The same things were measured in two ways. Each way mixes the same 13 hidden numbers, adds some noise and spreads widely along 8 directions of its own, which tell nothing about the thing.
Some things both ways: the first way, then the second way.
[ -4  -9   7   6  -8  -2  -5  21  15 -25  22 -10  -6  -1  -8   5  12   2
 -18  36 -12   2   4   8 -28]
[-16  28   0 -12 -18 -15  31  39  12 -27 -18   7 -24  -6  29 -28  14  39
 -29  17 -19  29]

[  6 -11 -12  -7   7  15  -1  18  -2 -22  -9  15  -9  -4  11  37  -8 -29
   3  -5 -13  28  11  -7  -5]
[  3 -18  12  -5 -10  10   2 -31  11  -2  -9 -27  14  -1  -8 -11  14   0
   9   6  -4  -6]

[-39 -26 -18  30  28  22 -15  -1 -19 -29 -30  11  20   9  -3 -16 -48   4
  16   2  25  16  20 -14  33]
[ 10   7  17  11   1   7  24  28   1  17   2  17 -19 -18  21  15  24 -11
  11 -29  42 -10]

[ -1   2   8 -12  -1   2  -1  43  20  18  16   0   1  14  27  33  -9  -9
 -50   7 -51   9   3  26 -18]
[  8   6  -2   0 -22 -12 -10   6  15  17 -18  34  21  24   8  10   2   3
  27   3   6  11]

[  3 -54  -3  -9  11   8 -15 -10  22   7 -13  23  19   6  12 -14   3   6
 -74  -4 -65  14 -41   6  -6]
[-40  -4  36  27 -20 -19 -16 -48  32  -1  28  15  -7  29 -11 -36  37  42
  -2   2 -30  32]

[ 21 -17  -2 -12  -4  29  25  11   0   0  12 -14  -3  17  14  20 -22 -11
 -26  15 -20  27  20  -1  -5]
[-18  34 -21   6 -20 -10 -13  18  -8 -23  10 -15  -2 -34  22   3  31 -27
   3  -4  31   3]

[-31  35   4  43   4  12  -8  11 -16 -16  25  32 -21  10  14   7 -13 -22
 -18 -21 -10   6   1   4  24]
[ 16 -16 -16 -46 -15  -7  11  12 -28  23 -73  16  24  38  31   8 -49   4
   9  39 -10  -6]

[ 49  39   2 -19  24 -11  53  31  -7  26  45  -5  11 -40 -21  42  53  14
   1 -10  12   7  11  16 -20]
[ 15  -1  12 -17   4  16  15  38  10  -6  -2  14   0  36  32   8  12  -2
   8 -12  28  18]

[-10  -7  13  19   5  -4 -20 -49   6 -32  16  10 -22  17  12   8 -24  -6
 -12   7 -21  13   1  -4 -15]
[-18  32  45  23 -19   6 -18 -12  19  18 -18   7 -22  24  17 -10  23  -6
   8   2 -27  13]

[  8   8   1 -33 -12  27  12  40  11 -34  51  -1 -34  14  13  45  18 -28
 -34  28 -39  20  23  14 -24]
[  9   2 -10 -36  -4   7   4  39 -11  -3  -8 -21  -9  -2  27  11 -20  -5
  -7   0  -9 -20]

[ -7 -14  -8 -20  17 -10  -5  22 -13 -27  12  23   8  -9 -13 -19 -21   3
 -12   7  -7  26  24  -9  -5]
[-10  23  -9   9 -37 -21  -6  -4  16   8 -15  -2   3  -6   6  -9   4  -7
   1   9 -25   6]

[-27   5  -9 -16   5  -2 -31  45 -16 -40 -10  15  -7   9   6  -6 -61 -37
  -4  18 -16  17  36 -13  -4]
[ 20 -22  -9  -6   6   3   4  28   2  37 -13  19  12   6  25  20 -16  11
  -7   1 -19 -14]

[  7  14   8   2  14 -22  -8 -13   7   3  15  24   5  19  -1 -33   3   5
 -14  -6 -14 -14 -23  29  -8]
[ -3 -72  -3 -30   0   8  26  30  -1  22  23  12   6  56  25  -1 -13  53
 -39 -19 -34 -20]

[  8  -7   3 -10  -9  14  35  24  17   1   8 -15  27   4  -4 -18  17  20
   6  38   8  -1 -22  27  -9]
[  7  17 -16  23 -73   9 -20  42   1  -1 -46  44  34  -7 -47  14  21  18
  23 -37 -17  -8]

[ 22   9  -4   5   8  23  -3 -25 -27 -16   4  28 -24   2   3  20   2 -24
  -6 -30 -14  18  -2 -20  16]
[-30  25  13  22 -10  -1  -9  42 -13  14  -1  18  14 -25  11  15  17  -2
  -3 -14  13  17]

[-20 -14  15  24  26   1  -6 -66   8 -32  11  -1 -19  -8  -9  41   9   5
  -9 -20 -18  -2  18   7   0]
[ 23  16 -16  -3 -43 -13  44  59 -21  13 -76  19  32  -1 -38  19 -41  22
  -3   4   7 -31]

[-18 -32   6 -32  -3 -16  17  94  -7  -3  21 -15  20  -9   6 -36 -61  22
   5  32  17  46  47  -9  -6]
[-32  12 -30  -4 -32 -35 -16 -13  15   4  -4   8  20  16 -12 -13  16  28
  11 -16 -13 -13]

[ 17 -14  -9   1   5  13   9 -17  -6 -10  -5 -11   6   5  -6  -6 -19   6
  19   8  15  17   9  -8  -7]
[ 15 -43  -6 -27  11  24  -4  28 -18  -1  15   2 -13  18  35  16 -12  15
  -8 -16  12 -37]

[  9 -24  -9 -50   0   6  -8  14 -13 -34  19   7 -11   2 -18  60  18  -7
 -13  16 -15  57  28   0 -30]
[-23  51  34  78 -71 -10 -40 -43  49  20 -15  22   7  -2 -60 -23  64  11
  25 -36 -38  31]

[  5  24  -1 -15 -22  15  20   9 -20 -20  11 -13 -12 -10  -9  19   5 -11
  11   0   2 -17  21 -18   2]
[ 17  13  -4  -9 -36  -3  -3  43 -11   0  -7  -6 -17   1  -6  10 -23   8
   0 -17 -16  -1]

[-18  73  20  42  15   2  24   9  -4  15  67 -11 -29 -21  33  11 -30  -7
 -10 -11  -6 -16  13 -21  -6]
[  2  22  -8  18 -19 -18 -44 -25  19  37 -31  26  22  27  10   5 -19 -11
  28  21 -32 -14]

[ 43  12 -25  12   2  19   5 -32 -28  -9 -32  18  14 -18 -33  -8  23   0
  49 -39  32  -4 -14 -19  12]
[ 25  15  34 -14  -6  13  10  60 -17 -14  -4   3 -41 -19  23  17   5 -12
  -8   6  40  18]

[  7  22   9  23  20  33 -22  28 -31   8  -2   5 -41   8  24  -5 -45 -43
  -6 -35  -2  17  13 -19  36]
[  0 -17  -8 -15  16  14  -5  20 -13 -21  34  10 -26   0  53  -2   4  -3
  -2  -8  16 -11]

[ -2 -12  10  17  27  22  -8 -11 -10 -25 -23   6 -15 -20  -3 -28 -13  -7
  -1  -9 -10   4   3 -10  37]
[-59  19   0  17  28 -46   5 -10  41  12  10   9  35   1   1 -17  21  41
 -22  16  10   5]

[-17 -22   8  19  18 -14  -8   5  25 -14  21   8  32  16   7  -6 -28  24
 -13  45  -7  17  -6  11 -36]
[ 13  26  -6  -2  -5   7  23  40   9  -8  -6  -8 -12  -9  50  -2  31 -14
 -25   3  26   6]

[ 36 -28 -16  -5   6  19 -34 -18  11 -37 -60   0 -13  32 -18  -8   6 -20
  26  12 -10  -7  -4  10  -7]
[ 15  14 -25  14 -67   8 -12  41  13 -29 -37  36  15 -36   1   6   9   5
  17  14 -32   2]

[  4 -18 -11 -13  33  20  10  32   1  -6 -35  10  31 -14 -17 -46  -7   8
   7  -8  -1 -12   5  13  31]
[ 14 -13  18   6 -47  -2  14  25  25  -2   9  20  -8  32 -40   3  17  24
   1 -30 -18 -16]

[-32 -20  -1  20   9   0  10   2  14  -6  15   0  28   8  10  -8 -26  25
   4   8   7 -13   2  -5 -12]
[-10  31 -52  -5  -4 -35  -8 -21  33  -6  34 -44  22 -55  26  -2  13 -41
  16  -2  35  -7]

[-32  -9  -8  28   8  30  20  52   2  -9  14 -17  -1   3  16  -8 -37  -5
 -37  33 -21  30   1 -11 -17]
[ 17 -14  40  10 -34  18  32  34 -18 -20 -20 -15 -36  -8 -38   2  39  43
 -31  -4 -15  -3]

[-12  10 -10  -3 -24  11 -19 -45  -2 -47 -16   5  13   9 -11  41   0 -26
  38   3  10 -28 -11 -10 -24]
[ 38  19  -7   6 -14  -5  -3  12   6  23 -35  -5   4 -21 -11  10   3  -8
  -3   5  -2   3]

[  3 -14 -28 -22   7  43  17  -1  -2 -15 -38   4  25   8   9   3   4 -14
   5   8   0  -8 -18   3  28]
[ 30 -32 -19 -50 -10  24  15  57 -35  -3 -17   4 -25   0  32  15 -18  22
  -2 -25   5 -25]

[  0  53   4   4   8  27  11  31 -17  16  20 -12 -31 -14  22  19  -2 -27
   5 -34  -6 -23   0 -15  13]
[ 13  19   7  26 -26 -26  12  -6   9   2   2 -10 -14 -25 -48 -11  20  16
 -13  -4  -6  -7]

[  4   5  -2   3  -4  -7  -7  -2 -20 -21  23  21  -6  -6 -10  10  -2   1
  12 -10   7   9   8 -28 -15]
[ -1  45  -5  21 -39  -2 -29  17   5   4  -9   9   6 -30  14   6   1 -32
  25  -5  -5  22]

[-18  15  22  63  -2  18 -52 -49  16  -3 -39   2 -36  70  48 -42 -71 -41
   1 -22 -34 -49 -28  12  23]
[ -7   1   6  26 -13   6  -1  58  -3  16  14  49   2 -31  22  31  22  -9
   9 -15   3  -9]

[ 31  15   5  -5  22 -12   0 -36 -14  27  15  14   3   6 -15 -25  38  21
  30 -55  33 -43 -24  12  15]
[  9 -23   1 -18   7 -15  67  69 -29  17  19  28 -27  19  10   5  -3  41
 -40 -34  26 -24]

[ 27 -13  -6 -35  36   3  -6 -21  15 -14   7   3  -7  -4  -6  62  33   4
 -22   2 -38  14  10   9 -32]
[-11  25   1  21 -41 -11  -3  21  40  -3   9  10  -8   2   1 -14  32  35
 -13 -17 -28  14]

Other things, the second way, with their names:
(258): [-25  11 -19   7   8 -11   8  50  30   0  27  24  26 -38  31  16  26  12
   4 -21  14  29]
(116): [-23  56 -13   6 -13 -20 -53 -25  25  -3   0 -19 -11  -3  29 -13  26 -25
  14   3  -7  19]
(319): [ -5  14 -40  14  20 -22 -19  20  39  21  28   2  27 -29  38  14  12  12
  -5 -10   1  28]
(286): [-26   7  35   4  -9  -6  13   3  16  10  31  26 -20  38  21 -11   8  -3
  18 -31  17  -4]
(634): [  2  -5  -2 -19  25  14  -9  19 -10   2  -1  -3   1   9  22  16   8   3
  10  -9   4 -20]
(533): [ -3  13  34  51 -15  15 -25 -20  28  30  19   9  13  27 -22   2  41 -18
  17 -38 -13  13]
(549): [-23   7 -16 -34 -46   2 -50  21  16 -13   9  -3 -21   6  24 -12  -5  39
  15 -32 -62  11]
(483): [ 43 -21  -5  -3 -12  -6  15 -52 -10  36 -50 -17  17  69  -8  -6  -8 -21
  -5  29  -5 -32]
(429): [-21  11  14   1  11   0 -12  50  18  48 -25  63   6  27  50  16  29  32
  -4 -12  -8  14]
(243): [ 16  17  -9  12 -60   8  -4  34   0   6 -65  49  25  24  -3   4  -1   1
  17   6 -34  13]
(521): [  3   5 -49 -35 -12   0 -23  39  -6 -19  29 -14 -11 -46  67   7 -13 -21
   5 -12   9   2]
(442): [  4  50  10  12  28 -17 -22   0 -19  22 -54  51  14  -6  42  27  -5 -55
  57  43  61  27]
(474): [ 28   7 -26 -28 -50   7   3  24 -10 -37 -30 -13 -38   9   8 -17   4  20
  -9  -5 -26  -8]
(565): [ 11 -21 -25  -5   1  -4  22 -13   3  24  26 -23  28   5  -4  -4  -3 -16
   1 -44  29 -16]
(508): [  1 -25  -6 -44   9 -14  16  10  17 -11  38 -42 -36  -4  19   3  11  22
 -16 -13  15 -23]
(447): [ 22 -17   0   2 -33  23  -5  33 -31   6  -2  15 -14   7  -9  15  -7   3
   7 -38 -15 -22]
(70): [ -5  29 -71 -26 -33 -50  -9  -8  24 -10  10 -35  19 -43  35   0  -2 -25
  16  25   0   1]
(174): [  7 -15   3   6  -2  -6  35  55 -30  13   0  15  -3  12  -8  20  -6  33
 -25 -15   5 -17]
(395): [ 14 -13  11 -33  13  37   4  76 -13  -6  29  -3 -33  15  76  35   0 -21
  -5 -22  18  -1]
(542): [-23   3  35  22 -22 -13 -46 -49  46  17  20  33 -26  46  -1 -13  50  10
  28 -17 -24   4]
(576): [  2  17   6  33 -17 -14   6 -14  29  47 -26  36  30  13   2   5  19 -17
  21  -8  17  -7]
(261): [-30   2  22  34 -11  -9 -25 -41  47   1  35   7  15  29 -30 -21  46  21
  10 -29 -12   2]
(591): [-30  17   8 -26   9  -3  -7   2  43  -9  47 -13 -15  36  59 -15  27 -10
  14 -30  13  35]
(318): [  0  15 -39   8  -4  -6 -26 -11  -1  16  -2  13  27 -12  45  -7 -37 -31
  17   8   3 -18]
(182): [ 15 -25   7  12  -3   2   1   2  -2   8 -11  23  14  26 -37  14   5  19
   9 -13  11 -50]
(563): [-12  35  37  33   5 -18 -21  20  23  26   8  21   7  -3  -6  28   7 -18
  15   6  18   6]
(304): [-17  34  25  16 -37 -15 -18  43  -7  15 -51  46  10   2 -27  23   2  23
  23  11 -24   9]
(382): [ 82 -20  13 -43 -35  63  16  99 -70  -3 -59 -13 -36  31   6  47 -52 -15
  -3 -12 -11 -43]
(293): [-38  27   4  37 -34 -35  12 -24  29  -8  13   1  -1 -11 -22 -31  42  20
  -5  -2 -16   5]
(234): [ 21 -12  35 -38  33  15  -1   5   7  -9  21 -17 -44  31  45  12  25 -14
  10   3  46   8]
(507): [ 11  -7  36  19 -42  19   5  -6  16  -8  26 -15 -30  15  -5  -7  29  -9
   7 -23 -21  19]
(162): [  6  12  15  11 -54  21 -38   4  16  -8  -4  25 -17   5  11  -5  14  -7
  33 -18 -35  16]
(612): [ 12 -36 -39 -26 -39 -18   7  27 -28  10 -16  -8  16  -9  -4   2 -29  32
 -35   8 -16 -23]
(412): [  8  36   2 -12 -32  -7  -1  19 -17 -11 -24   2 -33   9  33  -3 -10 -11
  16   4  16  20]
(109): [  8 -22   9  -3  -7  21  41  89  -8  21  -8  34  23  11   0  25 -22  31
 -20 -40  23 -30]
(256): [-46  42  54  29 -25 -18 -22  25  21  27 -28  28  -6   6 -34  10  40  37
   8 -16 -28  29]
(178): [  6  23 -29  16 -33 -30 -31 -39  30   7 -20  20  36  38   2  -2  -1 -23
  37  27 -24   9]
(39): [  1   0 -14  34 -26   5  -4  -3  14  19  -3  18  60  -5  -4   5  -5 -29
  24 -16  16  -5]
(529): [ 32 -58  14 -29   0  53 -27   7  -9 -11  15  -6 -15  30  41   9  -7  -1
   6  -7 -13  -2]
(501): [ -3  12  46  14 -21  16 -19 -11   6  18 -43  42 -19  33   2   3  47  -3
  33 -11   3  13]
(315): [ 17  -8  11 -13 -12   1  -5   0  28  -2  21 -26 -32  46  -4  -5  24  15
 -20 -25 -10 -15]
(451): [ -3 -31  15 -30  17   5  21  34 -16  23 -10   0  -5  38  15   9 -25  49
 -21 -14   2 -20]
(183): [ 15  21  18  36 -67 -10 -26 -21   5  11 -47  35  -9  30 -30  -4   7  -1
  23  20 -48  -3]
(272): [ -6   1 -31  10  -9  -8 -14   4  24   5  72 -28   7  -9  28   1  -9 -24
  -1 -41   1 -12]
(573): [ 51   7 -33 -17 -35  13  33  62 -25 -22   0 -27 -16 -35  11  10  -3 -27
 -20 -22  36 -17]
(639): [-14  17  13  -6 -10  -8 -15 -59  30 -15 -13  -1  -1  34  35 -36   9 -15
  26  34   2  13]
(459): [ -2 -31 -29 -33   2 -13  26  62 -52   8 -10  21   7 -18  21  21 -28  30
 -20   4   5 -26]
(571): [ 36  10 -25 -20 -21  29 -27   4   2 -32   4 -29 -27 -20  55  -6   7 -42
  15   4  -1   1]
(165): [  5  11  22   4 -20  28  30  74   0 -19  14  -5 -13  -5 -10   4  22  21
 -16 -53  17  -4]
(504): [ 21  14   3  21  -7   0  19 -14 -13   8  -6 -12  -8 -21  10  -2  15 -32
  12   0  19   9]
(132): [ -4 -24  43   2   8  11   4  11   8  26 -27  30  21  38  -8  21 -22  20
  23   7  -4 -18]
(389): [  2 -11 -23  -4 -14 -35  40  24   1   5   1  -8  27 -20 -11   1 -15  30
 -25  16   4   2]
(441): [ 10 -21  36 -18  -2  15  -7  -9  10  -1  43 -15 -51  25   2   3  21   0
  21 -45  18 -14]
(350): [-15 -24  -7 -54 -10   6 -40 -15  12 -18  35 -21 -22  45  58 -11 -12  -4
  13  -5 -10 -11]
(336): [  2  47 -13   7   0 -26  -4 -13   0   7 -36   9   1  -6  19   1   9 -30
  30  24   8  15]
(411): [ 14  -8   5  -5   1  -8  18 -60  26   3 -21 -29   0  49  22 -37   9  12
 -12  30  -4  14]
(513): [ 25  -7 -19 -31 -30  22  21  52 -32 -18  -9  -8 -11  -8  49   6 -33 -30
  -4   3   2  -8]
(587): [-43   6  14 -15 -14 -16 -18  -7  36  -9  26   0 -27  39  47 -32  14  42
 -13  -3 -22  21]
(544): [-23  37  39   0 -13  -6 -56 -36  25  39 -58  38 -21  39  36   2  35 -11
  59  10 -31  43]

Some of these things the first way, each followed by its name:
[-21 -30  48   4  28 -15 -44   4   9 -10  -9  15 -23  13  27 -15 -37  -1
  -7  -4 -31  23 -10  10   5] | (165)
[ 11 -24  -2   8   1   6  -1 -63   7   0 -23  10  21  29  -5 -31   4  12
  16  -4  12   5 -46  30   7] | (501)
[  1   9  -7   8 -13   5  14  20 -41 -50  -7  -7  -6 -16 -19 -10 -49 -13
  76  15  54   4  50 -58   0] | (382)
[ 19  -8   5  10  -6  17  -3 -46  -9  19 -16   5   0   1  13  -1 -10 -14
 -28 -37 -23 -11 -26  -8  24] | (442)
[-40 -55  12  12 -11   8 -22  -3   0 -28 -36 -14   8  26  14 -31 -81  -9
 -31  26 -30  -9  18 -26  10] | (174)
[ 44  26  -3 -24  12  16   0  10 -29 -15  23   7 -50 -18 -22  24  20 -19
   0 -34 -14  24  36 -14   0] | (563)
[ 22 -44  -3 -52  28 -23 -14 -47  36   4 -21  25  33  29  -2 -14  20  28
 -39   9 -48   2 -27  54 -12] | (576)
[  3 -62 -49 -53   8  14  -9  61  -6 -40 -61  13  39  17 -11 -14 -36  -2
  19  24  -5  -2  45 -24   8] | (70)
[  1 -94  -2 -19  28 -23 -42 -48   6 -32 -33  14  15  -1 -15  -2 -42   9
  -5 -16 -18  30  26 -18 -18] | (293)
[ 13  -8 -26 -28  12  31  21  33  -4  -7 -18 -12   6   9 -14 -29  12  10
  16  10   8   2   6  19  15] | (508)
[  3  44  11   1  19   6  14  -2 -19  21  12  12 -14  19  22  -6 -15 -19
  -6 -23  -5 -24  -4   8  32] | (483)
[ 27  14 -18 -21  36  18  22  29 -15   0 -14  14   9 -18 -23 -15  46   3
   1  -7   2 -25 -17   6  21] | (258)
[  3   5 -14 -39 -12  20  -2   4 -18 -17 -31  13  -4  31   4 -31 -13 -22
   2  14  -7  11 -12  20  27] | (544)
[ 14  15 -21 -15 -19   8   0  -9 -10 -10 -10  13   7  14  -7   2 -12 -16
   0  -8  -8   6   3   7  -4] | (612)
[  0  -7   7   4  -8 -12   0 -19   7 -10 -14 -14   9  18  -1  -2   8  13
  -3  33  -4 -21 -14  10  -6] | (411)
[-24 -35   1  -5  13  10   7 -24  14 -33   6  -1  38  -5 -13  18 -26  11
 -11  22  -6  19  13   8 -23] | (315)
[ -5  -1   1  25  50   1  13  11 -12 -11  13  17 -16 -47  -7 -16  -8   7
 -19 -28 -15  32  17 -17  17] | (132)
[-28  31   5  31   9  19  -5  11  -8   9  13  15   2  16  26 -27 -34  -7
 -13 -10  -9  -6 -20   2  19] | (521)
[ 21 -17   4 -22  10   4  -8  15  10  20  10  11   5  17   5   3   9   5
 -21 -14 -23  30 -22  29 -21] | (234)
[-28 -19  33  18  22   6 -17 -11  17   1  19   4 -15  12  48   0 -44 -15
 -19  -8 -31   1 -28  -9 -10] | (634)
[ 18  -1  10 -33  48  -8  16 -41  -9  15  46  25   6 -40   4  34   2  13
 -29 -37 -25  42  -6 -11 -19] | (116)
[ 26  -4  -3   3 -10  12 -10 -41   4 -12 -15  21  -9  44  -6 -36  25  -3
  -9   2 -19 -35 -34  20  20] | (513)
[-18 -19   7   1   9   1   7 -25  -2  -5  21  -2   7 -10   9  17 -18  -3
 -26 -14 -12 -14  -1 -18  -6] | (336)
[ 15  27  -9  -2  17  33  34  38  -9  -4  24  -1 -27 -38  21  43  -4 -29
 -27 -22 -32  17  26 -25   2] | (304)
[ -8  25  34  25  51  18   4  15  -5  38  29  -7 -41 -10  35 -19 -25  -7
 -25 -45 -20  17 -10  14  23] | (182)
[ 30   8  15  16  14 -20 -11 -48  -8   0  24  14 -17  33 -19 -28  13  20
  21 -15  14  -8 -19  15 -19] | (395)
[ 21  38  17 -16  -4  -7  -5  12 -11   1  56  -2 -43  -2  20  38  -5 -18
 -19  -5 -16  18  26  -9 -15] | (318)
[ 19 -57 -29 -22 -18  26 -11 -37   5 -37 -45  -7  33  22 -20   5 -29  -8
  19  14   7  17  21   4  -8] | (542)
[  7  -4 -12   7   1   8  35   7   9  15   5 -17  25   1  -2 -69  -8  29
 -24  27  -8 -23 -21  -3  -1] | (183)
